The same things were measured in two ways. Each way mixes the same 9 hidden numbers, adds some noise and spreads widely along 5 directions of its own, which tell nothing about the thing.
Some things both ways: the first way, then the second way.
[  2   0  15 -11  15 -17 -13  15 -22  11  -6 -30   5 -10  25 -15 -11  -4
  21  -5 -10 -13   4 -27 -16]
[  2  22  -1 -18 -12  26   2 -10  13  -8  -2  -6   8  -1   0  -6]

[ -2   6  -1  23 -20  21 -49  28  10  13   2   1   1 -28  17 -35  -1 -10
  -4   8 -12 -14  -4 -12 -18]
[ 10  23  16  -4 -19  -4   6   0  -3 -14 -15 -13 -14 -13  15  -6]

[ -3  -5 -15  19 -13  -5 -36  40  -1  24   5  -8  20  -5  32  -4  13  -5
  18  12 -12  -2 -20  -7   8]
[ 22  14 -39 -36   3  13  -8 -25  42   7   4  -3   4  10  14  24]

[ 18  21  11  -6   8   3  -4  -7  -5  -1   7  14  -2 -19  -7 -44  -5 -16
 -22   2  13  11  33  -9 -13]
[ 12 -17 -16  17 -14  -6  -6   9  20  17  15  -1   4  17   5   0]

[  7  -1  11   8  16 -10   0   5  -8  -2   4  -2   9  -1   7   6   4  12
  12   2  -2   9 -13 -19   9]
[ 15   3 -13  10 -16  -2  34  27  -6 -16 -35   4  17 -20  15  21]

[  6 -10   1  10  -6  -3  -4  20 -13   7 -15   7  10   7  23 -26  15  -7
   1  -4 -16  -2 -18   6 -13]
[  5  17   3  -9  -7   1  30 -22  14  -3 -10 -16   0 -10  23   2]

[-19   0  -7  14 -15  -1 -16  -8   4   4  -1  -4   9  -4  12 -18   6 -12
   3  13  -6  -1 -15  20 -17]
[ 25  10  22  12   1   9 -21  28 -18  -8  32  29 -28 -18  -3  29]

[  2  18  12   1   9  -7   9  -2 -21   9   9 -18  -5  -8  12  18  -7   7
  12  19  14   6   7 -34 -11]
[  5   7  -6 -13 -45  -8  36 -11   3 -30   3  -8  26 -14  32   2]

[ -8   6   4   1  -7  10  -8   6   5  -5  10   7  14  -1  -3 -19   7  -6
   4  22   9  14  -4 -11   7]
[ -8  -4 -31 -23  -1  23   8 -28  -3  -1  17   7  -9   7  -3  -7]

[  7  26 -14  18  -4   7   1 -14   0   2  -2  25  -4 -16  17 -28  15 -14
 -17   0  13   5  20   7   6]
[ 13   9  25 -15  -7  -8 -28  -5  10  -2  26  11 -18  -3  10  22]

[  3 -16   3 -11  22 -18   5 -17 -24   5 -16 -34  -4   1  25 -11  -2  11
  21  -1 -15 -16 -11   0 -22]
[ 12   5  -5 -16  -8  30  -6 -26  11  -5   5 -20 -15 -16   5  19]

[-12  25  -8  16 -12   5   3  21  -8  -1  -4  10   5   2  18  -9   3 -11
   4  10   6  11  -4 -18   6]
[  7 -18 -21  32  -7 -10   6   2   1  13   4  11  20  18  11   6]

[ -6  -3   7   9 -14   5  -7  10  -1  16  11  -6  13   6  13  18  10  10
  23  27   8  -3 -25 -11  -7]
[ 15  19  -2 -14 -20  17  12  -4  -1 -23  12   5  -3 -22  14  22]

[  8   2  -2  23   1  -5 -15   9 -15   8  -6   9   6   6  17 -12   6  -5
   2  -1  -6   9 -10   2  -6]
[-10  21  20 -26 -11   2  29 -21  -3 -22  -4   5  28 -10  17  -1]

[ -7  13  15 -13   6  14  18   2  -2 -21  -6  16  11   6   6 -20   6  -1
  19  -2  20  -1   4 -26  21]
[-10 -19 -10  16 -39   4   5   7 -14 -11  -6  -9   9   1  -3 -23]

[  1  28 -10  21   7   1 -26  -5  -7   8   0  -9 -18 -11  15 -23 -19   9
   5  14  -3   9  -3 -20  -8]
[ -3   6  37   1 -36 -13  28  10 -27 -29 -20  -3  30 -29  27   9]

[ 15  -9  11 -19   7   1  10  19  -2  -3   5   7  23  -4  -2 -19  14  -8
   0   3   7   1   8  -6   5]
[  9  23   3 -18  -6   4 -12   1  23   9  31   4 -13   6   7 -11]

[-10  17   1  10  -7   0 -25  11  -1   7   6  -2   5  -1  11 -28  -6  -4
  11  15  -2  12 -10 -18  -1]
[ 46   0 -46   2 -11  -1  -4  32  19   3   8  -3 -20 -19  19  35]

[  0  -9  -1   0  18 -12  -8   4 -19  -3 -14 -12  12  -5  27 -18   7 -12
  14 -14 -11  -7   5  -7   6]
[ 18  -8 -25  -8  17  22 -10  -8  13  -1 -23  -7 -10   5 -16  14]

[ -4  -9 -17  10   8  -7 -23  -5   7  -1   1  -5  11 -12   9 -29  10  -7
  -3   7 -15   8  -9  17   7]
[ -7 -14  14   4 -10  -3 -10  17  -6   2   9  29   6  11  -9  10]

[ 15  -1   3   8   7 -18 -42  -4  -5  26   8 -28  -7 -28   7 -30 -17  -3
 -12  12 -22  -1   0   5 -44]
[ 24  35  12 -21  -8   6   2   6  17   2  22   5  -3 -16  25  22]

[ 13  -5  -5  31  -1 -10 -60   5   5  25   8  -7   0 -27  13 -33  -3  -5
 -14   5 -28   4 -10  10 -25]
[  1  26  -2 -34   3  14  15 -15  13  -1  -8  12  10  -1  12  18]

[-11  22  -8  18 -28  27 -20  24   8  -2   2  28  11  -4   6 -32   5 -21
  -5  15  13   7   1  -4   1]
[ 17   7   8   8  -3  -6 -14   7 -10  -1  25   7 -12  -1   6  -3]

[ 16  -7  -5   5   7  -4  -4  16 -13   7   5  -1  11  -2   7  -6  10  -3
  -5  13  -1  12   2  -3  -3]
[  8  -7  17  13 -15 -21  22  16  10  -8  -9  10  18   2  12  10]

Other things, the second way, with their names:
J67: [ 30  15  -9  -6  17   7 -22  12   5   3   8  10 -21  -9   2  23]
J146: [ 27  -2 -25   7   9   0 -29  22  -9   5  20  21 -19  -5   0  23]
J245: [  2 -40 -39  32 -22   6  21   8   9   5 -30  -3  18   9  -1  19]
J848: [ 23  -7 -55 -12  14  13 -19   0  36   9  -6   0 -13  22 -16   4]
J185: [-13  13  16   0  -8   9  21   4 -24 -26 -18  10 -17 -13  -9 -18]
J790: [-10   2 -21 -22 -12   0  24 -23  10  -7  -5  -1  19   9  12 -14]
J927: [-19   1   4  10 -25   2  -2  15 -16  -8   3  25  11   0  -1  -8]
J342: [ 42  13   8  -3  -1  10 -18   5   0 -13  14 -10  -3 -17  11  24]
J498: [ 11  13   2   9 -14  -9   6  -9   9  -6   1 -11 -17   3  12 -17]
J64: [  3  28  24  -9 -13  16   1  10  10   2  20  28   0  -8  11  27]
J590: [-21  25   2 -16 -25   7  -9 -29  10  -1  22   9  17  21   8 -31]
J883: [ 21  30 -17  -6  13  12   1  24  -4   0  -8  14 -23 -15   2   7]
J188: [ 10  -6 -31  -7 -37   0   5  20  16  -9  -3   6 -14  -4   7  12]
J948: [12 -8  0  9 -2  5 10 -1  0 13 -1 -1  5 -9 17 28]
J95: [ 16  12 -54 -27   4  13 -12  -3  30  14  20  19 -20   9   6  23]
J218: [ 15  19   7  -1 -17 -12  33  13   1  -4 -11  -1  16 -22  36  20]
J599: [ -5  31  29 -16 -11  11  21  -6 -12  -5   2   9  13 -25  26  18]
J93: [  0   1   1  -4  15  19 -22   7  13   6  -9  35  -8  18 -24  28]
J773: [  8  10  -2  -3 -13  -2   5   0   0 -12  -1  -1 -19   1   3 -14]
J438: [ 17  -4 -11 -19   5  16   2  -3  12   5 -16  -5  -5 -16   8  43]
J882: [  2   2   0   6 -19  18   3   3 -22  -9  -9 -10  -1 -13   2  -5]
J197: [-16  -3  21   4 -27  15  -6   5 -23 -21  -1  12   2  -1 -14 -12]
J714: [ 18  18  15  -9  -7  13 -13   9  13   2  11   4  -1 -10   8  25]
J954: [ -8   0  -5  12  -1  12   0  -5  -5   7   2  12   9  19  -8 -18]
J472: [  9  -8 -10  15 -14  17  -1  -8   9   9  13 -12  19   6   5  -2]
J292: [ 15  31  13   3 -21   5  14  20   3  -3   8   5  -9 -22  23  13]
J850: [ 37 -19 -13  27 -30 -19  -2  22   9   3  16  -8   3 -10  27  28]
J373: [ 12   4  -9  -4 -13  -5   9  -1  16   5  18  -2  -9   0  17   1]
J79: [  1 -22 -29  33   9   5 -11  -1  30  32  10  16  -9  40 -17  -1]
J750: [ 33  -5  34  16 -13 -23  20  26   2 -23 -29  -2   0 -22  16  39]
J488: [  3   5  -5 -13   0  28 -12 -11  16   3 -14   3  -5  -1  -6  29]
J526: [ 24  17   9  13  11   8 -14  28 -10   7 -20   4 -19 -17   2  23]
J301: [  4  20  10 -17 -16  10  21 -19   9   2   6 -16  11 -17  29   9]
J330: [  0  -5  22   7 -12  13  -3  19   0 -13 -16   7  -8  -1 -20   3]
J591: [ 12  38  13 -41  19  18  -1 -17  14   2  -9  11  -3 -10  12  33]
J17: [ 26   5 -12  27   6  12 -10  30  21  26 -12   7 -26   0  -1  30]
J258: [ 20   1 -28 -16 -10   4  40  -9   5  -9 -30 -19  18 -28  32  32]
J415: [-15 -26  17  11 -22   3   7  11   2 -16 -21  14  26  13 -20   2]
J25: [ 32  19   6  -1  -6 -10   4   7  10 -13   4  -1 -30 -17  18  20]
J625: [ -1  -1   2 -21  -4  22 -28   4  20   6  11  24   5   6 -11  34]
J124: [ 21 -10   3  17 -12   4  16  23 -16 -27  -8   5  11  -5  -7   2]
J770: [ 15  33  42  -9  -2  -6   8  29  -1  -9  -2  27  -2 -19  14  28]
J99: [ 10 -24 -17 -21  -8  19  21 -11  -9 -23 -11  -7  -7 -16  -5  22]
J536: [ -8 -12 -12  11   0  11 -14   9  16  21   3  20  -4  26 -17   0]
J909: [ 31   0 -21  -6 -16  -5  18   5 -12 -27   1  -7 -12 -22  17  10]
J34: [ 45  21  22  12  -3  -3  19  56   6 -15 -28   6 -39 -43  12  51]
J539: [ 40   9 -27  -1  -1  24  -8  18 -10 -14 -10 -18 -28 -28  -1  14]
J483: [  7  -9  37  26 -22   1   3  16 -15 -12 -24 -16  -8 -15  -2   4]

Some of these things the first way, each followed by its name:
[  1  -7   3  -1  -3 -12  -7   7   4  13   6 -10  11 -14  19 -16  17  -1
   4   9 -14  -3 -14  -1  -2] -> J34
[  8   7  -8  -4  21 -20  10 -14  -6   2  -1   0   9   0  24 -12  15   2
  16  -6   5   5   1  -3  27] -> J625
[-20  -1  -2   9 -18   0 -33  17   0   9   2  -6  21  -6  16 -19   3 -24
  12  12  -4  -3  -6   2 -10] -> J124
[  5 -41  12  -4  -1  10   3  12  10 -10   1  10  34 -13  -2   7  33  -5
  -1  -1  -1 -16  -8  17   4] -> J773
[ 25  -3  33   6  -1   1   6 -20  10   1   6  34   8 -13 -10 -22  17  -2
 -20 -11   7  -5   0  17 -20] -> J292
[  9   8 -15  21  -2  -2 -18  -3  -6  18   2  -3  -3 -19  21 -15   8  -8
 -11  10  -4   3   8   5 -12] -> J750
[10 -8  1  3 12  2  3  9 -5 -7  3  6 15 -4  2  5 10  2  5  4  7  5  1 -6
 12] -> J67
[  6 -21   7   6 -13  20 -16  34  -6   4  -2  -2  15 -13   7  -3  12  -5
  -2  11  -5 -14  -5  -7 -20] -> J498
[ 16  -5   8   7   6  10  -8  17  -4  -3  12  16  17  -2  -5  -7  11   0
  -3  12  10  14   3 -13  10] -> J790
[  3  -8   5   0   7   2  13   6  -4  -4   2   6  14  14  10   4  17  15
  21  10   6   5 -20 -11  20] -> J245
[-21   3  -3  15 -12   5 -19   3  -1  -1   1  -4  11  -7  11  -7   4 -13
   7  15   0   3  -8  -1  -6] -> J909
[  6 -14  -8  -6   9 -15 -16  10  -4  15   3 -28  11  -8  16  -9   1   8
  15  11 -12  -8 -14   2  -9] -> J714
[  7 -14  -3  -8   7  10  -6   0   3  -3  -5 -10   5 -13   9 -21   7   8
   8   7  -4 -16  -4   1  -4] -> J483
[  3 -22  -7   5  14 -17 -19   4  -9  14  -8 -29   6  -9  31  -4   8  13
  22   0 -23 -14 -22   1  -3] -> J488
[ 17   9 -13  24  -2   0 -40  21  10  25  17  -3   2 -26  14 -13   2   6
  -5  19  -6   6  -5 -10   1] -> J591
[ 20 -27  -3   1   8  -3 -32  10   0  19   7 -27   3  -7  -3 -15  -7  22
   4  26 -21  -3 -26  10 -32] -> J301
[ 13 -13  -8  13  10   1 -26  16  -1  12  14 -16   5   5   0   7  -4  32
  17  32  -7  14 -33 -11   2] -> J258
[ 18 -17  10  18 -12  14 -28  15  -7   5  -5  25  14  -3   2 -42  15 -21
 -23  -2 -11   3  -1  19 -26] -> J79
[-10   4   5   9  -5  10 -23  -5   5  -3  -3   5   7 -11  14 -25   4  -7
  11   1   0 -10  -4  -5   0] -> J197
[ 16 -13 -14  10  19 -13 -30 -15   4  12   6 -18  -1 -16   7 -24   1  14
  -2  14 -18   6 -12  14  -5] -> J438
[  0   5   0  18 -17  12 -12  16  -3  10   3  10   6 -11  14 -11  13 -11
  -7  14   3   0   0  -4 -13] -> J25
[ -5 -17  13  12  -5  14 -18  16  -6  -9  -8  11  16   5   8 -21  12  -6
   7   2  -9  -1 -17  -4  -4] -> J185
[ 13  -3   9   2   9  -4 -13  -5  -1  -5  -4  14  10 -13   6 -46  11 -16
 -15 -12  -8   4   9   7  -2] -> J536
[ -6   7 -13   6  -3  -2  -3  32  -3   8   7  -2  19  -5  31   7  21  -2
  22  12   4   5  -6 -26  35] -> J93
